The rows of a group lie close to one hidden flat surface of 15 dimensions, which may be shifted away from zero. Surfaces can cross.
(in the rows, 128 means zero)
Some rows, each with its group after it:
[116  75 137 130 164 146 191 112 204 123  74 101 114 120 160 120 115 112
 187  94 162 138 117] : z665
[101 125 126 136 147  95 117 154 120  87 176 177 107 205 126 116 124 108
 130 139 113 122 148] : z957
[171 150 213  97 154 114  45 131 161 145 160 139  99 195 175 136 138 153
 161 154 113 100  87] : z340
[ 95 119  90 113 185 104  92 177 104 121 177 130 136 146 176 116 112 126
 154 132 138 158 112] : z957
[143 119 127  83 140 126 138 128 150 120 185 114 148 154 152 180 125 144
 110 106 120 138 119] : z671
[114 128 122 148 116 137 190 131 122 137 116 134 117 102 119 113 115 131
 112 108 118 126 104] : z340
[179  67  97 146 109 151 147 128  92 100  81 145 127 178 144 126 136 175
 138  39 101 134 114] : z340
[ 62  90 175 122 164 184 139 112 157 129  38 119 111 160 128 161  84 172
 101 204 204 118 171] : z665
[154 153 174 101 163 147 135  88 131 142 212 128 103 182 152 128 140 171
 163 172 146 123 153] : z957
[126 139 136 159 103 140  95 110 133 162 151 104 180 102 133 159 135 162
 148 123 143 126 118] : z665
[ 89 114 159 131 114 132 101 116 114 115 144 164 128 197 115 156 104 160
  93 119 104 112 198] : z671
[ 80  90 144 128 174 112 142 167 182  97  94 157 132 129 163 104 117 123
 100 152 141 106 123] : z665
[ 95 101 135 118 160 103 150 133 207 169 108 138 142 121  97 144  59 138
 140 162 116 132 125] : z671
[127 105 120 142 146 158 167  83 126  66  94 117 118 110  89 147  71 116
 133 113  93 101 130] : z340
[151 162 190 152  39 140 177 104 184 149 153 137 161 124  79 161 111 125
  92  94 114  52 189] : z665
[ 16 114 121 159 162 163 152 184 136 126  93 150 105 138 157 147 101 101
 146  87 174 121 134] : z671
[104 113 137 124  86 138 137 114  87 134 120 133 155 109 139 116 141 136
 104 141 153  89 143] : z665
[127  96 141 154 169 173 125 171 171 134 108 127 127 174 197 163 135 214
 144  83 176 146 121] : z340
[179 125 103  93  90 103 143 140 147 175 169 137 142 193  91 154 171 144
 120 132 135 183 132] : z340
[ 91 102 132  76 119  84 135 125  89 123 152 104 122 154 173 117 111 132
  76 127 126 153  94] : z671
[136 141 109 180 167 152 108  81 130  69 172 134 120  79 112 120 145 128
 158 124  66 124 110] : z957
[ 89 113 188  85  96 112 103 125 161 182 151 155 148 159 152 173 132 167
  87 109 110 101 124] : z957
[122 139 123 144 200 125  95 112 189 122 198 133 149  92 153 134 113 161
 169 142  86 134 112] : z957
[131 120 123 128 117 133 127 131 141  99 159  97 155 133 150 187 111 123
 117  72 126 118  74] : z665
[110 152 127 136 135 121 134 185 173 148 131 105 153 104 147 141 113 114
 121 116 175 138 144] : z340
[ 96 169 122 185 151 150 104 130 113 119 192 131 115 129 137 150 126 143
 161  86 108 146 133] : z665
[164  64 126 102 119 151 144  89  86 108  94 122 176 131 147 117  97 147
 160 123 138  53 136] : z665
[109 169 147 141 133 167 150  86 108 152 205  77 140  87 166 155 145 158
 131 151 169 130  90] : z665
[ 56 137 138 145 126 175 124 112 123 155 146 140 131 128 112 183 126 127
 147 116 149 114 167] : z665
[110 107 123 121 127 159 236  91 140 141 133 162 105 104 129 124 149 136
 116  67  94 122 130] : z340
[141 156 112 181 123 143  55 168 159 125 149 145 178 140  87 184 153 142
 135 184 157 113 140] : z340
[132 109 106 140 138 141 159 126  96  88 114 128 136  91 144  89 118 129
 117 122 127 105 124] : z665
[117 167 165 154  87  96 104 152 146 153 147 116 121 161 130 142 103 124
 120  81 120 153 151] : z340
[170 171 175 153 103 167 127 138 161 196  96 153 113 108 104 131 163 147
 157 126 141 104 107] : z340
[108 124 171 166 161 151 138  98 183 115 115 138 123 110 132 109 132 174
 113 215 143 110 124] : z665
[ 97 120 176 170  89 159 203  67 165  97 121 163 105 109 115 115 168 102
 126 109 119  68 117] : z665
[135 120  82 161 110 162 154 165 132 127 172 110 160 172 143 202 152 200
 100  52 154 188 127] : z340
[ 80  80 154 108 136 110 138 101 149 103 142 112 140 147 180 144 116 137
 115 124 131 111  86] : z665
[119 122 101 122 119 102 145 107 111 108 127  85 121 105 108 148 120  73
 131 121 120 142  53] : z957
[103 141 183 125 129 137 138  87 113 129 116 122  76 122 147  89 144  97
 146 154 127 104  97] : z957
[131 134 155 109  76 109  90 146 135 141 150 166 137 158 127 167 169 119
 105  97 102  96 108] : z957
[125 117 147  69 129 120  76 143 156 142 157 170 164 175 148 165 168 122
 138 138 133  85 165] : z671
[ 74  83 114 138 153 173 175 138 106 140  71 170  79 197 118 126 124 143
 151 139 179 147 151] : z671
[119 130 128 118 150 133 135 180 179 101 151 154 135 132 164 156 152 138
  88 102 123 124 117] : z671
[143 100 121  86 140 119 149 146 129 132 156 159 148 171 125 149 106 154
 104 153 129 103 120] : z957
[125 142 106  81 105  96 136 185 124 167 146 114 154  96 157 141 141  81
 106  72 136 128  94] : z957
[202 121  90  76 142 137 143 159 141  60 121 113 139 145 132 165 139  93
  93  99 128 116 119] : z671
[ 96 139 155 178 136 118 147 194 146 109 177 189 104 218 138 116 138 140
 117 167 182 106 129] : z957
[116  99  84 166 133 104 134 104 150  92 110 121 113 164  61 150 125  73
 180 154 128 160  83] : z957
[182 159 149 167  95 135  96 178 105 122 127 131 110 174 127 134 137 149
 116 104 135 124  87] : z340
[136 128 143  89 160  89  70 126 188 126 149 108 180  67 156 135 103 111
 138 145  93  96 121] : z671
[ 95  99 141 156 153 157  85 113 140 132 121 152 130 170 138 169 121 193
 152 142 130 126 114] : z957
[110 105 111 130 146 105  85 141 108 139 127 137 121 152 169  92 162 115
 194 116 135 149  96] : z957
[108 150 150 153 103 140 123 142 161 115 138 136 141 119 109 176 118 109
 119 117 116  82 109] : z340
[110  99 124 113 127 124  89 113 103 151 111 129 127 136 149 129 155 131
 158 129 130 138 102] : z957
[ 62 125  91 143 173 134 124 161 170  83 180 135 145 126 134 180 140  93
 127 132 135 129 108] : z671
[148 126 128 120  98 130 148 149 167 163  76  85 132 113 114 167 130 109
 124 102 164 158 100] : z671
[114 130 137 112 126 147 174 107 159 133 120 154 118 129  82 148 128 100
 116 159 138 101 162] : z665
[149 143 142  96 136 137 129 140 127 128  72  55 128  52 189 105 102  96
 137  79 149 126 109] : z671
[155  99 140  87 170 104 115 159 193 162  74 133 140 138 118 116  89 147
 137 186 147 141 152] : z671
[161  92  59 109 110 118 143 147 119 156 137 155 158 152 108 120 189 179
  98 114 121 197 172] : z340
[148 139 109 132 111 161 137 131  81 104 136 120 131 132 122 146 142  93
 151 100 148  99 118] : z340
[171 126 122 117 151 133 136 159 144 110 133 130 102 188 136 138 117 115
 162  90 131 143 146] : z671
[159 117  95 150 129 106 135  77 101 115 153 110 111 111 107  93 125 133
 164  99  69 169 100] : z665
[ 89 118 139 128 152 128 150 114 132 156 123 135 117 113 151 102 145 146
 139 160 146 146 124] : z957
[118 126  84 147 155 129 142 152 120  90 124  89 119 131 129 141 113  98
 137 119 150 167 118] : z671
[ 98 140 162 125 138 178 165 102 109 122 111 123  95 106 119 154 103 137
  88 160 130  86  64] : z340
[ 56 111 111 198 149 169  49 141 100 130 122 161 144 110 172 117 173 166
 179  98 148 128 141] : z671

New rows. What belongs after each?
[121 118 130 180 126 175 137 114 104 129 100 151 100 154 120 120 171 163
 146 149 163 126 127] : z957
[119 129 147 118 130 113  80 141 142 146 124 125 120 161 149 146 146 111
 159 131 132 122  81] : z957
[ 82  56 143 145  91  90 132 125 153 151  99 179 134 174 112 122 162 167
 103 139 118 133  89] : z957
[140  95 142 140 106 119 116 102 184 161 148 115 151 162 116 185 147 151
 175 116 132 141  79] : z957
[168 138  82 194 156 147 103 128 146  91 213 126 142 178 119 166 159 189
 163 128 125 179 100] : z957
[126 129 174 146 107 106 137 102 136 133 166 145 129 113 179  72 174 142
 124 137 114  93  83] : z665
[209 139  54  86 163  96 119 165 133 106 195 115 173 110 109 158 122 132
  98 143  88 155  66] : z957
[133 133  96 132 117 146 152 150 113 118 142 123 145 127 130 159 138 145
  88 107 141 141 113] : z340
[ 84  93 139 143 114 111  71 102 154 130 127 131 132 168 105 187 142 139
 135 141 109 133  70] : z957
[ 76 131 111 163 144 123 140 143 120  90 171 135 120 156 123 152 103 125
 118 106 119 134 126] : z957
[122 158 106 163 106 128 111 112 123 143 203 132 139  97 135 134 216 177
  82 133 105 186 109] : z957
[139 201 123 146 129 196 209 177 115 169 138 115 109  91 125 150 143 133
 101 158 217 129  87] : z340
[ 64 103 108 120 177 118 121 165 153 129  50 111 140  86 129 123  81  92
 116 174 172 135 120] : z671
[100 146  95 158 116 156 180 135  94 128 160 109 128 100 138 132 148 163
  64 132 153 171 108] : z957
[ 39 129 111 149 121 108 126 127  86 101 129 100  85 151 124 138 119  44
 150 107 144 159 106] : z957
[115 121 131 145 107 101 169 111 126 124 156 124 143  90 150  65 138 120
 122 125 122 117 148] : z665
[120 124  79  91 157 106 111 168 142 109 183 124 163 129 150 151 119  61
 188  85 127 110 125] : z671
[131 113  84 122 161 120  60 130 131 131 114 152 131 114 117 112 176 109
 177 142 109 158 138] : z957
[122 100 141 163 133 169 119 124 145  92  83 137 142 153 121 144 123 154
 129 163 174  94 186] : z665
[ 83 121 139 147 113 117 109 141 138 142 108 188 117 122 126 102 192 120
 100 146 123 126 136] : z957
[ 78 116 146 114  82 112 125 124 121 180 113 123 126 136 129 156 125 118
 125  74 122 138 120] : z665
[151 153  92 168 107  84 178 139 131 155 200 149 143 123  48 115 132 122
 127 199 121 135  55] : z340
[171 102 156 140 145 144  77 134 166  95  33 106 123 134 152 133 136 182
 100 145 128 144 105] : z671
[183 120 126  82 142 108 109  89 149 158 131  75 124 120 133 140 135  98
 211 120 119 147  61] : z957
[184 177  81 157 149 112 119 150 123  95 242 104 158 140 107 140 134 128
 148 169 138 139  99] : z340
[ 69 131 173 146 157 137 147 128 120 157  99 187  74 149 123  82 141 152
 111 220 143 113  92] : z340
[ 76 110 189 169  98 142  55 123 156 131  64 166 113 131 123 161 155 140
 106 100  87 101  86] : z957
[ 97 149 184 147  89 117  65 126 188 179  76 134 118 158  91 149 115 108
 149 116 130 146 231] : z340
[126 111 103 163 159 164 108 194 111 117 104 149 149 131 159 149 122 196
 113 131 161 120  67] : z957
[ 53 153 146 130 118 157 127 110 114 137 110 102 115 127  94 171 102  77
 133 167 176 115 163] : z340
[124 108  77 137 132  95 105 161  93 105 185 136 162 158 132 138 146 106
 150 148 143 129  62] : z957
[118 124 104 170 128 126 163 132  89  57 117 128  90 147  97 108 121 102
 104 144 123 126  73] : z957
[120  91 117  87 171 144 155 148 159 109  94 130 124 125 159 145 136 122
 111 128 142 120  72] : z671
[147 119 103 139 105 141 129 116 160 160 166  98 163 133 131 199 143 173
 150  40 116 178 126] : z957
[174 127 150 119 129 121 114 109 142 129 146 120 114 170 119 145 120 136
 168 116 110 131 129] : z340
[ 94 126 180 125  79 106  62 142 144 157  69 125 156 130 124 152  81 121
 110 100 122  92 192] : z671
[126 140 165 141  91 169 119  85  75 120 108 121  61 184 144 141 160 168
  85  77 106 171 139] : z957
[121 172 100 195 117 172 134 133  89  84 156 126 134  67 106 154 138 127
 103  96 103 108  88] : z665
[162 120 125 122 167 107  94 147 123 105 164 164 106 176 163  95 141 173
 132 101  78 164 142] : z957
[113 115 126 168 124 135  65 116 101 108 168 141 135 173 132 153 172 153
 150 161 133 119  55] : z957
[141 148 157 130 113 124 109 150 128  82 106 144 118 140 147 109 126 131
  69 103 106 114 179] : z671
[176 183  89 158 131 140 161 164 162  96 182 117 145 132  95 156 133  78
 161  99 144 128 183] : z340
[138  97  69  94 103  46 123 187 136 172 141 130 167 128 125 116 142  60
 162 109 138 156  68] : z671
[ 81 127 123 106 154 155 121 169 117 135 138 139 125 142 189 135 147  95
 170  81 169 112 150] : z671
[181 124 119  86 183 147  91 155 152 127 109 169 126 160 124 129 105 134
 184 112 109 106 190] : z957
[139 158  75 125  86 103 131 138  77 102 199 132 133 146  92 141 197  77
  98 147 136 150  98] : z957
[ 85 129 139 173 112 128 155 146 140 130 103 116 129  77 166  92 141 126
 109  95 144 125 106] : z665
[103 124  98 188 110 138  68 134 102  85 117 175 136 112 101 148 199 161
  65 148  89 129  72] : z957
[109 102 118 127 128 123 168 135 173 177 136 175 156 117 107 146 123 163
 117 120 106 111 112] : z671
[170  77 148  72 135 109  74  94 110 149 160 157 176 137 159 127 153 182
 153 161  89  52  35] : z957
[123  92  91 113 179  81  59 184 104  90 142 153 128 176 166 111 103 136
 147 105  86 151  93] : z957
[125 140 106  88 121 121 117  93  87 132 153 130 121 133  77 147 185  98
  96 224 136 144 110] : z957
[202  88  62 123 123 134 103  86 117 134 139 120 154 156  64 169 186 154
 166 181 126 166  72] : z957
[125 201 159 155 161 178 133 181 177 101 122 145 109  85 145 152  88 124
 110  59 101  97 172] : z957
[ 72 172 171 176  77  98 143 169 149 107 186 128 127 139 160 121 148 120
  64  98 142 134 158] : z665
[132  73  49 167 129 103 123 118 126  85 144 170 153 120  87 114 157 130
 145  98  63 153 119] : z957
[110 171 156 185  98 154 143 113 130 144 156 168 105 110 106 134 157 158
 102  99  76 111 121] : z340
[ 69 155 159 162 123 144 163 132 108 116 124 127  82 138 116 139  83 146
  66 149 130 143  99] : z340
